The first 8 rows are patterns. Each new row is the sum of 3 different patterns, raised or lowered, with some noise. Before adding, each is slid sideways (what falls off one end comes back at the other) and multiplied by a number that may be negative. Names go in the order of the patterns.
Some rows, each with the names of its patterns after it:
[ -4.1  13.9  18.3 -24.7  29.0   3.1   2.5 -27.5 -13.2   5.3  28.7  -9.4
  -1.4  10.3   2.8   8.5   5.3   2.6   8.8   6.6 -16.3 -10.5   8.0  -4.4
  -2.2   1.4  -1.1 -14.3   3.4   4.2   2.9   5.8  30.6  -4.0  -0.9  -5.8
   6.3  30.6  -0.4  -9.2 -16.7   4.8   3.3  -4.2] | Y
[ 10.6  -2.1   1.2   1.2  -3.3   9.0  13.8 -19.3 -15.2  -3.1  -6.3   8.0
  -1.1  11.6  -2.6  -6.1  -8.8 -25.8   0.3  -1.5 -11.8  30.6  22.6  13.9
   0.5  -6.3  -3.3   7.9  -5.0 -16.5   4.8 -21.5   2.3   1.1  23.2   2.4
  -6.9   1.9 -27.9   4.6 -10.5 -12.1 -11.9  -2.9] | D
[-16.0   2.9  13.0   3.2 -13.6   4.5  -6.4  12.3 -24.7 -15.5   3.1  -2.2
  13.2  12.6   7.2 -21.1  13.2   0.9   8.4  -7.9   3.1 -23.3  -2.4  11.5
 -12.1   0.8   8.8   0.3   6.4   6.2  21.9   2.9   7.0  -9.8   2.4   2.9
   0.6  10.2  12.6  -3.3  17.1   3.1   6.8 -10.5] | S
[  0.4  -3.3   5.0 -13.8   1.6 -11.1  -0.5  -8.3  -6.1   2.9  -2.6   5.0
   0.6  -4.0  -1.1  -0.1  -4.7  -1.3   2.2  18.8 -14.3   1.8   8.4   6.5
  -9.7  -0.2  -6.6  -7.8  -4.9 -14.9  11.2 -12.6  -3.7 -14.5   7.5  -8.3
   3.1  -3.0   8.6  -2.3  -4.3   2.2  -1.0  -4.4] | Z
[ 19.2  -1.0   5.7  -1.7  -2.2   2.5  22.7  -1.2  -6.2  -1.0  -8.3   1.1
 -12.4  -5.6   3.1  -0.3  -1.2  -7.5 -27.7  -4.4  -1.9  -5.6  -6.9  30.6
 -13.7  10.0  14.8   2.5  18.5  12.0  -5.7 -11.6 -21.7  13.6   2.0  -2.4
  -0.9  10.4  -0.3  -2.2   1.3  -3.4  26.4   3.6] | V
[ -1.0 -25.4   0.5 -16.1   1.4  -6.3  -5.9  -3.4  -0.9   4.1  12.7 -11.4
  22.1  -3.2  13.1  11.0   8.6   1.0   0.2  12.9  14.2   0.1   1.3  -5.9
  -1.1 -21.6 -15.0  24.2  12.4  -2.5   9.8 -19.2   2.2 -19.7   6.4  -4.8
  13.9   1.5 -11.1  -9.8   0.0  19.0   3.3   6.4] | T
[ -6.3   1.7  16.3   5.3  -5.7 -17.5  -5.1   6.3   4.1  -1.6  -6.5  13.8
   8.3  17.3  30.6  -2.3   0.6 -15.0  -2.0   0.0  18.5  -5.7 -18.2  -0.6
  -0.6  -1.4  20.5  -9.6   8.9  12.0  11.4  -5.2   4.6   7.0  -9.9  10.0
   0.6   8.0   7.4  -3.4   3.5  14.8   9.9   5.4] | E
[  0.9   0.4  -4.1  -5.8  -1.4  28.4   0.4  -1.4   4.1  -0.2   3.4   0.8
 -11.7  -9.9   0.4   0.3   6.7 -20.6  -2.5   0.5 -10.1   3.3   8.8 -10.6
  -2.2 -12.8   6.7   4.9 -12.3   8.1  -1.7  15.7 -30.3 -17.3  11.2   2.3
  -4.4   1.8  -1.8  -5.3   3.4  30.6  20.4  -0.7] | C

New rows. What belongs after each?
[ 4.2 14.1 35.8  2.7 13.1 -0.3 30.5 18.2 27.7  5.6  8.8 20.1 19.9  8.4
 20.1 16.4 17.0 -4.0 24.3 11.0 23.3  3.0 13.4  9.5 21.2 -0.9 17.7  4.8
 11.8 17.3 22.7 30.4 18.0  8.5  8.1 20.7 13.6 17.8  9.8 43.5 16.4 10.1
 24.1 14.3] | Y S Z
[ 17.4 -21.1  26.7  -0.7  -6.7   2.1  20.2 -10.2  33.6  27.2  20.7  28.8
   1.6  23.8  -3.8  32.3   7.5  21.1  30.8   8.9  -1.2  12.4 -17.7 -18.0
   1.4  11.3  13.5  15.5  -8.6  21.3  24.4   7.4  29.2  11.6  19.0  -8.0
   7.3   4.5   4.9  46.2   3.3  22.8  19.8  34.2] | D S Z
[-25.5  -8.4 -10.9  11.8   0.7  -4.6  10.8  11.4  -3.8  -3.2 -24.7  12.3
 -21.9 -10.4 -10.2 -13.9 -15.7 -12.4  -9.3  -4.2   6.0 -13.0 -10.6 -40.5
 -26.2  -6.0 -17.1   3.6  12.8 -22.7   5.6 -17.4 -18.6   4.7  -5.8   3.5
 -18.2 -24.2  12.6   8.6 -13.3   5.2   5.3  -2.0] | D V T
[-11.4 -49.8 -31.5 -19.5 -46.0 -15.8 -25.8 -41.2 -13.0 -22.7 -19.7 -18.6
 -37.5 -12.7 -20.5  11.0 -50.0 -27.0  -1.9 -35.4 -56.3 -12.0 -26.2  -8.5
 -22.2  -3.8  -3.1  -9.0 -12.6 -24.1 -19.2 -15.8 -17.1 -14.3 -36.1  -4.0
 -38.9  -6.5 -18.4  13.8 -20.3 -28.7 -39.0  -9.7] | Y T C
[ 23.6  27.6 -11.0  10.7  -0.7   7.4  -3.4  19.1  -3.7   1.3  -0.2 -20.1
 -26.6  -8.8   4.7   0.3  -1.3 -15.9  -0.2  -6.9  11.4   9.0  -1.9  15.5
   3.3   4.0  -4.1  14.6 -17.0  -2.5   4.9  42.0  13.9  -1.1 -12.3  13.7
 -20.6  -5.1  -0.4 -16.0  -8.0 -16.9  -8.0   0.6] | Y Z V
[ -2.4  -8.7 -25.0 -41.4 -18.3  25.6   3.5  -8.5  37.6 -33.2   2.1   6.6
  -6.7  14.1  17.3   8.5  -1.4 -28.2   4.3  14.2  15.1   2.3  17.3 -26.7
  24.3   7.7  -2.6  25.6 -10.6   7.2  -5.4  30.1  -1.9  -7.5  11.9  29.9
   7.0  25.3  10.0 -15.2  15.1  -1.2  -1.5   5.2] | S V T
[ 12.8  24.0  15.9  25.7   0.0  15.5  34.4  11.9   9.2  27.7   0.8 -16.0
 -24.8  34.9  39.6  13.6   9.7 -23.7  14.8 -14.4   3.1   4.3  21.5  22.9
 -25.1  30.6  22.6  27.5 -18.5   2.7  22.3   4.7   6.5 -15.9  36.2  16.4
   8.1  11.9   1.4  11.1  21.6   0.4  12.4  12.2] | Y S T
[17.4 16.1 15.5  8.0  0.1  5.0 -3.5 10.0 26.1 -2.0 13.6 -5.9 16.8  5.9
 16.7 14.8  2.6 21.6 13.2  4.9  5.5 20.4 -4.1 16.0 16.6 40.7  3.2 10.6
 11.9 23.4  1.0 -2.5  1.8  3.9  6.3 -2.6 12.2  5.4 20.1 12.9 28.0  5.2
 14.6  1.0] | Y Z E
[  6.8   3.6   6.3  33.4 -18.4  32.2  -1.9  30.7  33.3  32.8  -5.4  17.4
  16.0 -17.7   6.2   0.0  -1.2  10.4   7.3  19.9  25.7  18.3   5.5  19.0
  16.3  26.6  -2.4  19.7  20.7   6.7  13.9  10.2  13.8  14.8  15.7   6.1
   4.9   5.0  14.5  14.7  46.4  25.2  21.9  32.0] | Y D S
[-12.6 -14.2 -14.2 -23.6 -16.9  -3.9  -9.6 -30.7   0.4  -3.4 -12.0   2.2
 -17.2  -4.9  -7.4 -15.9 -17.9  -3.3 -18.8 -12.5 -22.5   2.8 -15.7 -13.7
 -21.8 -40.8 -18.5 -17.0 -18.1 -26.3 -25.3  -2.7 -11.3  -3.2   1.4  -6.6
  -2.9 -26.8 -30.1 -20.3 -11.9 -11.3 -20.5  -6.5] | D T E
[24.0 11.0 16.6 -1.5 13.1 -9.2 -0.8  5.1  2.1 -7.8 11.4  3.7 10.7  9.6
 40.9  8.9 24.6 21.3  6.3 27.5 20.7  6.7 11.3 -9.8 29.3 17.7 14.2 13.8
 13.2  9.5 -5.8 20.7  7.2 19.7  0.8 41.6 16.7 20.9 17.2  7.1 22.9 13.5
 19.6 10.4] | D Z V
[ -2.9  20.4  -0.4   8.4   5.2  -6.6  13.1   3.1  11.2  20.1   5.7 -31.0
 -19.8  -1.0 -34.5   3.8 -23.8  -9.0   3.0   9.6  29.0   1.2 -13.5  26.8
  -2.6   9.0   3.2  14.1  -6.1   5.4 -16.2   8.3 -13.8   3.3  -5.7   3.1
 -19.7 -15.8   3.9  11.9   4.0  14.7   5.3  -6.9] | Z V T
[ -1.4  18.7  24.5   6.3  12.3   4.2   0.3  -1.8  -5.9  -1.2   7.7   4.7
  -5.7   5.5  20.9  -6.5  -0.3 -12.1  38.5  13.2  14.7  16.1  11.7  26.8
 -28.9   0.6  36.2  15.0  -8.7  11.8  -5.2   3.1  -7.3  28.5  27.4   3.5
   5.9   2.5 -21.6  -1.4  -0.4  33.4  -1.1  36.0] | Z V C
[-16.8 -21.4   1.2 -10.2 -14.0 -28.0 -15.3 -27.4 -14.4 -10.8   4.6  -6.1
   8.2 -27.8   6.8   4.4   3.8 -30.3   6.0 -27.8 -16.6 -17.8 -37.3 -28.8
  -0.5  -7.4  -4.2  -8.2 -20.0 -12.5 -35.5 -10.1 -11.3 -21.0 -30.3  -8.0
 -32.0  -2.7 -17.3 -18.9  -5.5 -17.7  14.9  -5.6] | Z V E
[  4.5   4.8   3.3   6.5  -2.3 -10.4   3.2  -5.0  19.7   8.8  15.0  -3.1
   3.7   8.0 -13.0   8.0  -4.5   6.6  28.3  15.4  11.7   1.7  -3.8  -1.8
   6.0   4.5  -6.3  -1.8  -8.1   9.8  13.5  20.0   5.1   7.5  13.1 -20.8
  12.9  -1.8   3.5 -15.4   6.3   4.5   8.1  -1.1] | D S Z
[-27.4 -18.4 -19.6 -15.4 -16.8   0.7  20.4 -19.8 -12.3 -22.7  -0.3  10.7
 -13.2 -22.2 -18.0  -7.9 -14.7 -17.2 -17.0  -4.4  -6.2 -27.6  11.9  -0.3
  -9.9 -36.2 -26.3   3.4  17.8 -31.6 -11.7 -11.2 -27.6  -2.7  -9.3  -4.2
 -11.1  -6.5 -37.6 -13.8   3.6 -16.5 -12.7 -14.1] | Y S E
[  4.4  18.4  14.0  42.5  36.6  32.2  23.3  25.4   7.9  40.8   8.8  15.1
  32.5   9.8  15.3  19.8  51.2  30.0  14.9  25.3 -14.3  21.9 -12.0  -1.3
  30.5  22.7  30.2  24.8  10.0  11.2  -6.5  36.8  28.7  12.5   7.9   6.8
   4.2  28.0  45.5  40.3  22.6  13.7  -9.2  -4.4] | D T C
[-18.0 -13.6 -33.3 -16.3 -25.8 -23.5 -32.2 -16.1 -33.5  -9.2 -21.2 -38.9
 -25.3 -21.4 -22.2  -3.6 -24.8  -1.3 -30.1 -10.9 -29.2 -27.6  -9.2 -18.0
  -4.5 -41.3 -35.8  -6.4 -17.3  -9.8 -26.0 -24.5 -23.3  -8.1   3.6 -13.8
 -18.2 -26.0 -19.1 -33.6 -42.7 -19.3  -8.4 -17.2] | S T C
[-18.8 -15.3 -14.2  -5.8 -15.4 -16.1 -15.9  -5.2 -26.9 -21.4   1.9 -15.8
 -14.3 -25.3 -18.3 -35.4  -3.4 -23.3 -26.6 -11.5  12.7 -12.5  -6.4 -30.0
  -2.5   4.1 -22.0 -37.0 -31.3  -7.6 -20.6 -20.0 -20.0   5.7   0.4 -34.9
   9.2  -7.2 -20.4 -41.7 -31.7 -13.1  29.8 -26.0] | Y D E
[  5.3 -21.0  -6.0 -15.5 -13.1 -29.1 -30.3  10.4   4.9 -18.2 -27.4 -15.7
 -28.0 -14.0 -39.0  -8.3 -25.6 -16.7  -7.7 -13.4 -14.5 -30.4 -20.3 -25.5
 -10.3 -22.2  -5.7 -59.8 -18.5  -9.4 -31.5 -19.7  -1.9 -30.2 -15.5 -29.9
   3.0 -12.0 -26.3 -19.9 -18.3  -4.8 -44.6 -29.2] | S Z C
[  4.6  -6.9  13.8 -14.6  -5.4  15.8   8.0 -24.0 -16.2   6.4  -5.8  10.7
 -11.0  11.2   9.2 -12.2  -3.2 -19.6  19.8   9.8 -18.6  26.1  21.3   6.0
 -10.4  -8.8 -16.7   7.9  -8.6 -13.1  -5.0   3.7   7.7   4.9  46.9  -2.0
 -12.8 -12.0 -31.1  -2.0  -9.3 -18.4 -29.7   0.8] | D S E
[20.6 18.6 24.1 31.5 26.4 15.8 15.7 22.1 18.0 27.9 16.1 14.1 31.3 38.1
  2.2 22.4 13.2 15.5 14.5 31.5 26.3 13.7 50.1 17.2 25.7 21.5 -1.9 -4.1
  8.6 19.8 15.5 21.4 23.0 23.3 28.1 18.3 49.6 28.9 25.8 -2.3 18.8 27.5
 23.5 38.9] | D S E
[  3.0  10.8  13.7  -1.5  20.4  19.8   0.6  37.6  10.5  12.5 -18.6 -23.2
  13.3  15.3  27.0  -6.3  43.6   3.5  34.0   7.9  -5.3  27.5  17.1  13.3
  11.4  -8.0  -2.3  33.1  19.4  16.3  17.3   5.9  -5.8   1.6  16.4  27.0
  19.3  47.5   8.6  19.5  21.0   1.1  -2.0  22.0] | D S V
[ -1.8 -12.9 -29.3 -46.3 -25.2 -26.4 -38.3 -25.8 -38.6 -24.1 -13.0 -32.5
 -23.1   3.4 -12.9 -20.8 -10.7 -22.4 -29.4 -29.8  -5.4 -19.1 -33.0 -22.0
 -26.2 -44.7 -23.1 -22.5 -16.3 -14.0 -40.1 -10.6 -15.9  -5.5 -25.5 -26.5
 -17.3  -5.9 -21.6 -45.6  -1.4 -42.6 -18.7 -34.2] | Y Z V
[-11.5  21.1  18.2   0.8   6.9   0.7  -7.8  11.3  24.3  13.8  32.4  26.2
  13.1   9.7   4.0   6.4  31.9  15.3   0.1  12.7  -1.3  10.1  -4.5  15.7
   5.2  10.1   8.2 -14.0  -1.1   8.2  13.4  -4.1   9.2  22.9   4.5   2.2
  -7.0  25.2   2.9   7.8   5.0  16.2  25.2 -14.4] | Y D C
[ -3.6  19.7   5.3  31.4   1.4   2.0  19.4   0.9   0.5  20.6   2.8  10.7
   8.3  25.2  15.4  15.6   3.6   3.9  27.4  18.2   4.3   4.6  23.8   8.7
   9.7  17.5  -9.2 -26.7 -18.6 -11.7  23.5   6.0  -3.4   6.9  26.6 -15.8
  25.9  13.6   7.3   7.7  -8.2  22.2  16.9  44.3] | D Z C
[-14.8  34.9  13.8   6.1   4.1  27.3   5.2  -1.1   6.5  -6.6 -41.8   1.9
   6.7   9.8   1.7 -22.4   6.7   0.5  17.3  -1.8  -4.4   1.3  16.0 -10.9
  -8.9  40.6 -15.3  12.0  -6.5  38.2  31.0  11.3 -29.9  25.6   1.9  -8.3
   0.9  -0.6   9.1  -2.8  -6.4   7.9  16.3  18.1] | Y Z C
[  9.8  22.1 -28.3  15.0  -1.1  -6.1   8.6   1.1  -6.2  43.6   4.1  31.3
  -7.7  -5.5   0.5  18.2  -7.2 -14.1   6.1 -16.0  30.3 -52.9 -16.2 -21.7
  11.0   5.2  21.5  11.3  -8.1  -3.2   2.6  20.1  -2.7   9.9 -17.5   9.8
  24.8 -22.3   7.7   4.0  11.4  26.2   9.4  30.4] | S Z V
[ 12.6  -2.2  14.6  -6.3   2.3   1.7   0.6  15.8  15.6   1.6   2.1 -15.6
   4.6  12.0   1.6  -8.9 -23.7  11.5   1.2  -5.1   0.9   9.0  22.9  -9.6
  28.4  12.2  17.1 -21.4   2.4  13.1  33.7  -9.0   6.1   1.2   3.9 -11.9
  -3.3  18.0  10.9   3.7   0.2 -15.3   8.8 -14.8] | Y Z T
[-11.9  -9.3   3.4 -19.1 -10.9 -11.1  -2.9  -9.2  -3.5  -7.0   9.3  -2.3
  -0.4  -5.3 -10.1  -9.7  -2.5   6.2  -9.6   2.2  -4.3  -0.9  -5.9   2.5
  -4.8 -23.3   4.3   0.6  -2.2  -2.3   0.4 -25.1 -16.9 -22.4 -10.4  -4.8
  -6.7   0.0 -19.0 -19.1 -20.8  12.9 -17.7  -1.0] | S Z T
[  4.3  -0.8   8.5  16.0   4.4  22.7  23.1  16.0  15.6   3.5  18.2  10.0
   7.5  -0.1   8.7  -6.0  22.1   9.5  17.6  11.3  12.4   7.8 -11.4   4.8
   7.7  13.8   2.0   0.2  -5.9   7.1   9.1   4.8   2.2  32.3  14.4  -5.3
  18.8   8.8  15.2   7.5   0.0   9.5   6.1   8.6] | Y D V
[ 21.4  -7.7   4.6 -14.4   1.4 -21.0  -0.4   4.2  15.8   1.9 -18.3  -0.2
  10.4  28.3  -2.7   2.1  -8.0   0.4  -2.7 -14.4  17.9 -26.0   8.7  10.4
  36.3  34.0  -0.8 -28.3  -1.6  -6.1   4.6  19.7 -16.8 -19.2   0.4  -8.6
  -5.9  34.2   1.3 -13.8   5.0  11.8  -5.4   5.6] | Y E C
[ 23.2  18.2  30.2  13.4  19.5   7.8  11.2   2.2  10.2  -7.0   6.6  28.2
  18.1   9.6  -2.5   5.5  29.6  10.1  19.0  14.1  23.5  37.9   5.7   3.3
  32.5 -35.1  -3.3 -12.6  26.9  17.6   6.4 -14.6  20.6  25.4  -4.1  20.9
   5.3   6.9  -5.6   5.6  23.8  25.4  29.1  -2.7] | Y D T
[ -2.3 -34.5 -25.1 -14.3 -15.9 -13.0 -17.3 -12.5 -34.9 -19.6 -23.7 -10.3
 -33.6  -1.6 -18.4   0.2 -31.7 -33.6  -3.4 -16.2 -22.7  -9.3 -19.1 -21.4
 -25.7   7.2  -3.2 -15.3 -26.5 -20.7 -10.6  -9.5  -6.8   4.5 -18.1 -13.6
  -6.5 -24.2 -15.9 -19.4 -24.2 -28.8 -10.6   1.7] | Z E C
[-12.8 -22.7   2.4  11.3  36.0  13.9  -4.4   2.2  15.8  39.3  -4.9  16.8
  -6.3  -7.1  20.0  -5.8  -7.0   2.4   6.9   7.5   6.6  30.4  -0.9  13.5
  -8.1   3.0   8.5  12.2  -2.3  11.8  -0.4  30.0  11.2  -6.7  -4.7  -1.6
  25.0  23.3   3.3  -7.0  14.8   9.2   0.4 -30.3] | S Z E
[ 21.2  -3.6  -3.9 -37.8   4.4 -13.3 -11.2  -8.7  12.0  -8.7 -16.4 -12.9
 -17.6 -28.1  11.5 -28.3 -23.3  -9.5 -30.1 -25.8 -13.3   7.1   1.1 -35.7
 -25.8 -28.9  -9.3 -16.0  -1.5 -12.1 -28.1 -20.0 -17.6   1.3 -21.9 -22.4
  -7.9 -11.5 -21.0 -39.5 -10.5 -33.6 -12.6 -13.3] | Y Z V
[  3.2 -16.5  -5.2  -1.5  -2.8  -7.9  17.0  10.9 -16.0 -13.0   2.2 -18.6
  12.3   3.5   4.5  24.6   7.0  11.3   1.9  10.4  -3.1   9.8 -12.3  -8.2
  -5.5  -9.9  13.9  -0.9  19.7   3.9  -1.7   5.8 -17.5  11.5  -8.6  -4.7
  -2.1  -4.2  10.8  -8.3  -2.0  -6.3  -2.9   7.2] | D Z T
[  5.1  -1.0  -3.5   7.3  14.5   5.7  -3.5 -11.6  -7.7   1.2 -16.2 -18.3
   8.8 -11.9  -2.9  -3.2   7.0  -3.4  -9.7  -1.9 -17.0   5.5 -11.2 -14.5
 -16.8  -6.7   8.9  -4.1  -1.7  -1.8 -14.9  -0.8 -12.6  -7.3 -15.6 -13.0
 -12.2   4.2  -2.7   9.0  -6.7   2.2  -3.1 -18.3] | D Z T
[ -5.7  10.5  -0.5 -10.8   4.0 -15.3  -3.2   9.0   5.1   2.1   4.8   4.4
   4.2 -10.7  13.7   3.8  12.3  22.3  11.1   3.1  13.1  -5.4  -2.0  -5.8
   3.3  -0.4   3.1 -16.1   6.2  21.6  10.5  18.1  12.4 -17.2  -9.1 -16.3
   7.2  -4.8  20.3   7.5  -6.8   0.9   2.0  22.9] | D Z T
[-29.0  21.9   3.2  15.6 -17.3   6.6   3.0   6.0  -8.6  -8.0  30.6  -1.8
   9.4  -4.4  -0.8   2.7   2.5  -3.5   4.6   4.0  -1.5   5.8   7.9   8.8
  -6.9  17.2   9.6   1.9  15.7  14.4   4.0  -1.9   5.3  18.3  17.5  10.3
  -1.3  -5.9  -4.6  -1.4  13.5  10.1  12.6  35.9] | Y Z T
[-18.1 -22.0  -2.4 -19.9 -16.4  -3.9 -26.8  -5.4 -15.9  -8.4  -0.8 -30.7
 -28.3 -17.4  -8.7  -6.6  19.0 -35.5   8.8  18.2  11.4  13.8  -8.5 -19.1
 -16.0  -6.0 -13.9 -11.4 -26.9 -30.6   2.7   4.1   8.1  -7.8  -2.8  -2.7
  -1.5  25.5  -8.0  -3.3 -15.6 -27.3   1.7   8.1] | S V E
[ -6.0  21.6   2.5 -11.3   7.6  22.3  18.8  24.2  15.1  35.1  19.5  23.1
  19.3  10.9  13.0   3.4  21.8  32.5  13.6  49.4  20.2  22.2  18.8   9.6
  24.5  15.1  22.1   0.6  18.5   7.5  20.1 -14.2  12.8  27.5  16.5  29.6
  21.7  19.3  -5.3  27.2  24.1  27.1  27.9  19.7] | D S Z
